The rows are grouped in 4 different ways at once. Each group adds its own fixed numbers to the row, and there is some noise. The rows also spread widely along 15 directions, which tell nothing about the answers.
Known rows, each followed by its group in each grouping:
[ -3 -27 -12 -14   2  11  -9 -15 -12   4  27  -4   1   0  27 -27  12   0
  -9  -1   7  -8  25 -17  -8  -5 -42  19  15]
z_182 z_801 Suv Muzef
[ -9 -15   1   4  -1  -7  -1 -14 -11   2   1  -5   4  23   3  -2 -15   3
  -1   5  15  -5 -11 -18  -7 -15 -12 -28   4]
z_632 z_673 Kos Muf
[  0 -12  27  13  -5   6 -12  -4 -10  20   0   0   6   2  12  -8   8  -9
 -17   3  -6   7  -7  -5 -14 -25 -19 -27   6]
z_654 z_673 bonip vabam
[ -4 -30  10  18  13   8   3  37  -3 -24  -4  13  15  -5 -26  14  -5   3
   5   1   4   7 -21  -7  10  12   9   1  -3]
z_71 z_59 gafu Muzef
[  8  -4  18 -16  22  -8  24   5   6  -2   4  11  19 -16  -3  16 -48 -19
   8   4   1  10 -19  12 -10   4   3 -21  -9]
z_3 z_59 gafu vabam
[  0  -2 -13   6  -6  25 -14  -2  13  14   3  12   0  -8  -1 -27   5  12
   9  -4  -6 -21   3 -24 -10  13   1  -6  20]
z_3 z_801 Suv Muf
[ -5 -19  -5  18  -5  11 -15 -15   9   1   8  -4   1  19 -25  -9 -15  16
   6  -1  14  10   5  -6  -8  13  -6  10   6]
z_182 z_499 zome vabam
[-19   6   2   3  -8  -4   6 -12   1   2  -9  -1  14  13  -8  -9 -19 -10
  -5  13  -6   7  17 -12   7 -15 -30  13  -2]
z_71 z_499 zome Muzef
[-14   4  19 -12   7  -4   2   4 -12  13  -6  -3 -19 -12  17   4 -19 -14
  -3   8  -2 -26   5   2   5 -14 -48 -19  20]
z_632 z_673 Kos vabam
[ -6 -12  36   2  -2   1   3 -12  14  18 -13   5  22 -12  -8 -11 -26  -1
  10  12  29   6   2  -3 -18 -14   9 -15  -5]
z_526 z_801 bonip Muf
[-53   2  36   2   0 -20  12  16  -8  32 -11  -6  23   5 -22  10 -32  12
  13  11   2  18  -1 -10   0  20 -12  -3  -3]
z_526 z_499 gafu vabam
[  4 -12 -20  20   0 -20  -6   1   1 -16 -24  15 -19  37  12  -4  16   1
  -3  15  12  -8  17  -5  13 -40 -11  -4   8]
z_654 z_673 Kos vabam
[ -9  -3  20 -14 -24   2   3  15 -22  -3   9 -14   8  -8  -6   8   8  14
 -13 -14  15   7 -25  -3   6  24   1   0 -12]
z_526 z_499 zome Muf
[-25  -8   8  19  25 -21   0  10   7  22   4  13  16  20   5   3 -10  -2
   5  18 -28  30  15   6  -7  -6 -12  -2   4]
z_3 z_801 bonip Muzef
[  5 -14  10   9 -13 -14   8  -1  17  -8   8  -5  -1   7  -4   4  10   7
   0  -5  35   2 -21  11   2  13  30  -4 -16]
z_526 z_801 Kos vabam
[  0  10  -4 -20  -5  -4  -9   8   4  -2   1   7  -3  -9  35  -1   4 -13
  -7   8  -9 -12   1  -7   6 -41  -2 -35   9]
z_526 z_801 Kos Muzef
[ -6 -25  -6   7  -7   1  14  -4   5  -6  21  -7  -3   4   8 -14  22   5
  -4  -9  40 -24 -17 -18   0  21  13  13  -9]
z_182 z_673 bonip Muzef
[ -7 -20  17  11   5 -30  19  -3   0   4   3  -1  -7  36  12 -11  15   6
   3   6   9  -9 -14  -4  -9  19 -16   1  -9]
z_71 z_801 bonip Muzef
[ -3  16 -11 -19 -12  10  19  30 -27  -1 -14  17  -2 -25   0   2   7  13
   7 -16   3 -31  -6 -22   0  31   0  10   3]
z_654 z_801 Kos Muzef
[ 14  -7  12  17 -15 -13  -4  -9 -14  -2 -41  13   4  30  -1  -8  16   4
  -1   8  17  15  16   5  -5 -30  -2   7  -9]
z_632 z_499 zome Muf
[ 25  20 -12  -9 -14   4  19   9  12  -2 -28  33   0 -23  -4  -4   7  -1
  21  -7   1 -11   0  11  -7  25  32  26 -11]
z_632 z_499 Kos Muzef
[-26   9  28   4   7 -13  -4  23   7  16 -19   6 -11  -6  -2  13 -23   1
   8  15  -1 -10  10  11   5  -8 -22 -17  15]
z_3 z_801 bonip Muzef
[ -5 -31   9 -15   6   2   7  11  -6  -5 -13  15  28 -11   6 -24  -4  -1
  17  10  22  -1   9 -25  -3 -12   1   8  -2]
z_71 z_673 gafu vabam
[ -5   1   7 -11 -15  10  -9  -5 -10  21 -22  15  37 -18   3 -18 -11   9
  18   3  22   6  21 -19 -23 -22  24  -9  -4]
z_3 z_499 Kos Muzef
[-34   1  -4  -1 -10  10  -7  13   8   4  14  -2  14  -2  -6 -13  -5  -7
 -11   7 -30   5   5 -24  14   4 -32   8  11]
z_71 z_801 gafu Muzef
[ 29  -2  -7  -5 -14  -2  -2  -8 -35  -8  -5  10  10  11 -11   5  -2  15
  -5 -12  -5  29   7   6 -17  11 -14  13  -9]
z_526 z_59 Kos Muf
[-26  -3  37  25   2   3  25  11   9   8 -11  -2  25 -21 -27   7 -12 -24
 -12   7  12   5   2   2  15   5 -11  23 -15]
z_71 z_59 Suv Muzef
[-18 -15  11  30  12  -1   5   6  -2  14 -12  14  29   2 -10  -5   1 -11
   2  11  -3  12   5 -22  -6 -25   8  -5  -4]
z_182 z_673 Kos Muzef
[ -3   4 -14   5  12  17  -1  10  18   3  16  16  23 -24 -10   8 -18 -10
  -4   1 -24  25   1   9   0   3  14  10   1]
z_654 z_499 Kos Muf
[ 12  14  10  -2 -20  -2 -10   5   0  13 -13  12   9   4  -9  -1   5  11
   5  -6 -24  18  -1  11 -13  18   5   3  -3]
z_71 z_673 Suv Muf
[-25  17  23  12  -3 -15  13 -15  -6  36 -11  -2  14   2 -11  14 -29   3
   5   6   6   8  12   4 -16  -1  -4 -11  -5]
z_526 z_499 Kos Muzef
[-21  19 -23 -17   0   8  16   8 -14   8   8   3  13 -15   9   6 -26   1
  -1  -6  -4 -21 -11 -34   0   3   3 -18   5]
z_3 z_499 bonip Muzef
[-11 -20 -18  -1   6  21 -14  -4  15 -13  19  -4  18 -13   1  -5 -24 -12
 -10   9  12   6   8 -23  17 -34  -3 -11  13]
z_526 z_59 Suv vabam
[  1  -7  30  -6 -26 -16 -18   3  -4   8 -35  11   9  23 -11 -12  -3  22
  23  10   7  17   7   6 -18   3  -5  -2  -6]
z_71 z_499 Kos Muzef
[ 16 -22  17  15  -7   5   5  -6 -11 -17  12  -6  12  -6 -18  14  -5  -5
 -14  -9  22  14 -14  15  -5   5  -2   5 -15]
z_71 z_673 Kos Muzef
[ -5  15   3  -9 -11 -13  -8  19 -45   7 -29  11  16   4   5  19 -10  13
   1  -2  -1  14  20  -7  -6 -29  -7 -18   2]
z_3 z_801 Kos Muzef
[-16 -19  19 -27  -6   0  10 -10  -2  20  16   0  28 -15  12 -25  -1   1
   9   4   6  13   9 -10 -14  24 -18  23  -8]
z_526 z_673 Suv Muzef
[-14  18 -24   7 -10  13 -15   7  -5  18  15  -1  -8  -6  -6  18  -6  19
  -9 -13 -12   7  20  10   0  19  -6  14  19]
z_654 z_499 gafu vabam

New rows. What belongs after each?
[ -2  -9  37  18   9 -12  19  26  -5  -5  -8   8  12  -9 -10  23   1 -16
 -13   3  -5  21 -21  15   7  -4   1  -6 -16]
z_526 z_801 bonip Muzef
[-13  18  -5   8  -8  14   6   8 -21  22  -4   7  22 -29   4   2   7  -1
  -8  -9   3  -4  17 -13  -4  -8  12   5   0]
z_3 z_499 Kos Muzef
[-14  -1   3  30 -11  11 -12  32  -8 -14  -7  -2 -13   2 -27  28   8  12
 -17  -7   6  -1  -7   3  22   2  -4  -2   7]
z_654 z_801 zome Muzef
[ 20  -7   4  20  -3  10 -10 -11  -7   2 -15  15   5   8  -6  -9  -3   0
  -2   2  -9   5  11  -5 -19 -19 -14  -7   6]
z_71 z_801 bonip Muzef
[-28 -17   8  23   6   5   2   5   4  -4  12  -9  -2  12 -15   0 -18 -11
 -13   8   1 -12 -15 -21  14  -3 -35 -16  10]
z_3 z_59 gafu Muzef
[ -3 -15   6  13   4  -1  -9   5  -5   5 -28  20  10  14   5  -7  -2  -3
   8  15  -2   4   8 -13  -7 -34  -2 -17   7]
z_632 z_499 gafu Muzef
[-21  -5  12  -8   3  -8  13   9  22   0 -14   9   7  -1  -6 -12 -26  -3
  19  16  10 -15  -1 -15   4   4  -9  -1   2]
z_71 z_801 bonip Muzef
[-14  -3   9  12 -16  -1 -10 -19   7  15   9  -8  18  12 -24   2 -23  17
   7  -2  14  19   9   4 -16  16   2   2  -3]
z_71 z_801 Kos Muzef
[ 14   7  13   0   5  10  -9   3 -14   1  10   2   3 -29  -2  37 -28  -9
 -17  -6 -10  21   4  30  -5 -19  -8 -17   6]
z_526 z_673 bonip Muzef
[  9   1 -15  28  12   9  10   2   9  -8   6  12   7  -1 -20  19 -13  -4
   1  -6  -7   0 -11  -1   0   4  25  -6  -2]
z_71 z_673 zome Muzef
[ -2  11  23  23  -3  -8  -6  23  -6   9  -7   2 -12   0  -7  21   8  -3
 -17  -4 -21  18   1  29   6   3 -17  -1   4]
z_3 z_801 bonip vabam
[ -8  -7   0  -3  22 -19  34  -4 -18   6  -5   8  -6  12  13  -3 -17  -8
   9   5  13 -33   0 -21 -10   5 -31  -4   1]
z_182 z_59 Kos Muzef
[ -8 -19   0   3  17 -15   5  13   9   8 -17  22   4  16   8 -10  -3  11
  24  13   8  -3   3 -12  -9  -1   8  -5   5]
z_654 z_673 bonip vabam
[ -7  -8   5  22   8 -11  10   1  -8   8  -2   5  10  15 -17  13 -10   7
  -2  -1   6  17   3   6  -8  11   1  13  -7]
z_182 z_499 gafu Muf
[ -1  -8 -21  20   3  16   2 -20   9  -2  23   2  23  -2  -6  -3 -11 -15
 -16   0  -9  12   7 -15  -2 -17   0   3   1]
z_71 z_673 gafu Muzef
[ -1  -8   6 -23 -12   0  -6 -13   8   8   2   3  19  -9   1 -13 -18   6
  12   5  22  17  20  11 -11   9  -2  20  -5]
z_632 z_59 Kos Muf
[-18   1 -26   7  27  -9  18   7   1 -10  16   1 -13   9 -10  30 -41  -2
   3   2  -1 -15  -6  -2   9  11 -17  -3  10]
z_182 z_499 Kos Muzef
[ 18   2   0  18  -4   1  -6  17 -13 -22 -14  11  -5  12 -16  24  -6  -6
 -15  -4 -19  13 -23   6   6 -16  -4 -24   2]
z_632 z_801 Kos Muf
[-10   7 -50  21  19  16   4   3  12  -5  19  11   1  -9   8  -4   2 -16
 -13   3 -24 -10  23 -18  20 -18  -7  19  17]
z_71 z_499 Kos vabam
[-46 -26   9  11  12  -7 -12  29 -16   1  21 -15  10   5  13   5  15  -2
 -23  11   1  11   3  -9  27 -19 -28  -3   7]
z_3 z_499 Kos Muf
[ 18  -7  30  22 -15   4  -7   0 -17  -2 -25   9  -2   8 -36  14 -17  15
   2  -6   7  17  -7  13 -16  14 -12  -4  -5]
z_526 z_59 bonip Muzef
[ -3 -10 -25  14  12  22  -6 -17   8  -6  35  -4   6 -16  -4  18 -31 -13
 -18  -1   7   4  10   3   2 -21  -8  -7  13]
z_654 z_673 Kos Muzef
[ 17  -3   3  -6 -11 -18   6 -33  -5   0  -7   4  11  23  -1 -10 -15  -4
  -3   4   9  26  18  15 -18  -9 -20  19 -15]
z_182 z_499 Kos Muf
[-16   5  12  20   9  -1 -10  30   4  10  -9   7 -20 -11 -11  31  -9  14
   9   1   7 -19  -2  14   9   7   9 -22  15]
z_526 z_59 Kos Muzef
[  4 -24 -27  -7   1   5 -12  -6 -13  -6  23   8   9  23   6 -19   3  15
   2  -2 -17  18  10 -16 -11  19 -27  15   7]
z_3 z_59 gafu Muzef
[  6   4  -1   1 -37  -5 -23  -2 -13  -1 -31   7  11  24  -3 -15  10  20
  -2   1  12  18  15 -11  -6 -24   4  -5  -3]
z_3 z_801 bonip Muf
[  2 -12  25  -5   6 -26  23   3 -27   3 -24   9  -4  20  16   2  -1  -5
   7   6  13 -14 -17  -4 -12  -5 -18 -18  -9]
z_632 z_499 Kos Muzef
[-30   3  16 -13   1  -3  15  25  15  -8 -16   6  21 -20 -16  -1 -31 -16
   9  15   2 -10 -13 -21  20  -6  -3  -8  -3]
z_71 z_673 Kos Muf
[  8   0  21 -28 -13 -28   7  20   9  -7 -14  15  10   7   8  -3   3   3
  14   6  -4  24 -10  20  -5  19   4  10 -20]
z_3 z_801 bonip Muzef
[ 23  13  26 -13 -28  -2   8   1 -13  -4 -13   2 -11  -4 -10   6  -2  -2
  -7 -13  -6   2 -27  22 -10  31 -17   2 -12]
z_632 z_499 Kos Muf
[-10 -17  14  30 -11   0  10   5  17 -15  -4   1  -1  20 -22 -12   6  -9
 -11   6  -4  -4 -38 -25  11   5  -8 -12  -8]
z_526 z_801 bonip Muzef
[  5   5  20   6 -25  -5   4  -9   6   5   0  -5 -25   5   5  -9  23  -8
 -16  -3  -5 -15  -9   9   4  16 -30   5  -1]
z_526 z_673 Suv Muzef
[-19  15 -13   5 -29  11 -19   1  10  10 -12   0  -3   0  10 -19  14  -4
  -7   5  -1 -16   8 -26  14 -27  -1 -13  15]
z_632 z_673 Kos vabam
[-25   2 -10  15  12 -29  11  -5  -3   4 -11   6  21  34  -6  12 -28   1
   2  16   1  21  10 -17   3 -31   2 -19  -3]
z_526 z_801 Kos Muf
[ -5 -19  33  25  -3  -8  12  13 -19   6 -17   6  15   8   1   0  28  -9
 -18   2  12   9  -6  -3  -1 -10  -9   4 -16]
z_654 z_59 Suv Muzef
[ -4 -47  11   4  19   1 -18  16   9 -24  14   7  -2  22 -11   5 -23   7
  10  13  -5  13 -32  -1  -3   5 -20 -26   8]
z_654 z_499 Kos Muzef
[ 16   7 -33  13  -1  14  15  -4   0 -15  -1  19   1   3  -3  -5  -1 -11
  -7  -6 -20 -16  -9 -23  -1  -2   1   1   2]
z_71 z_499 gafu Muzef
[ -4   6   0 -18 -22 -17  -9  -1 -14   0  18 -19  -8  16  19  13   9  10
 -21  -8  12   2   3  16   5   3 -17  -2  -1]
z_71 z_59 gafu Muf
[  7 -35 -26  16   9  -5  -9   7 -19 -20  13   9  14  34 -14   4  -2  27
   4  -6   4  35   5  -5  -7  15   1  15   0]
z_3 z_801 gafu vabam
[-10  16   4  -5 -26   0  11   9  14   0   5  -5   2  -9 -16   3   4   3
  -8 -10   5   2 -14   4  15  39   6  21 -11]
z_526 z_59 Suv Muf
[ -5 -22  -6   0  20  -8  27  17 -20 -12   4  12   9   3  -6  11 -15   9
  12  -5  15  -5 -11  -8  -3  29  -2  11  -8]
z_3 z_499 gafu Muzef
[  4   9   4   4  10   2  14  11  12   4  -5  13  20 -33  -6  27 -19  -6
   6  -3  21   4  14  24  -1  -4  36   8  -8]
z_71 z_801 Suv Muzef
[ -3   0 -20 -15   4  12  19  -1  36  -7   6  13  -8 -20   2 -20 -16  -9
   8   6  14 -31   1 -12   9  21  -6  23   6]
z_654 z_59 bonip Muf
[  3  -3 -10  25   0  -6 -10  -2  12 -17   5   2  -5  31 -17  17 -17  -6
 -14   6 -21  18  -5   8   8 -11 -17 -10   4]
z_71 z_59 gafu Muzef
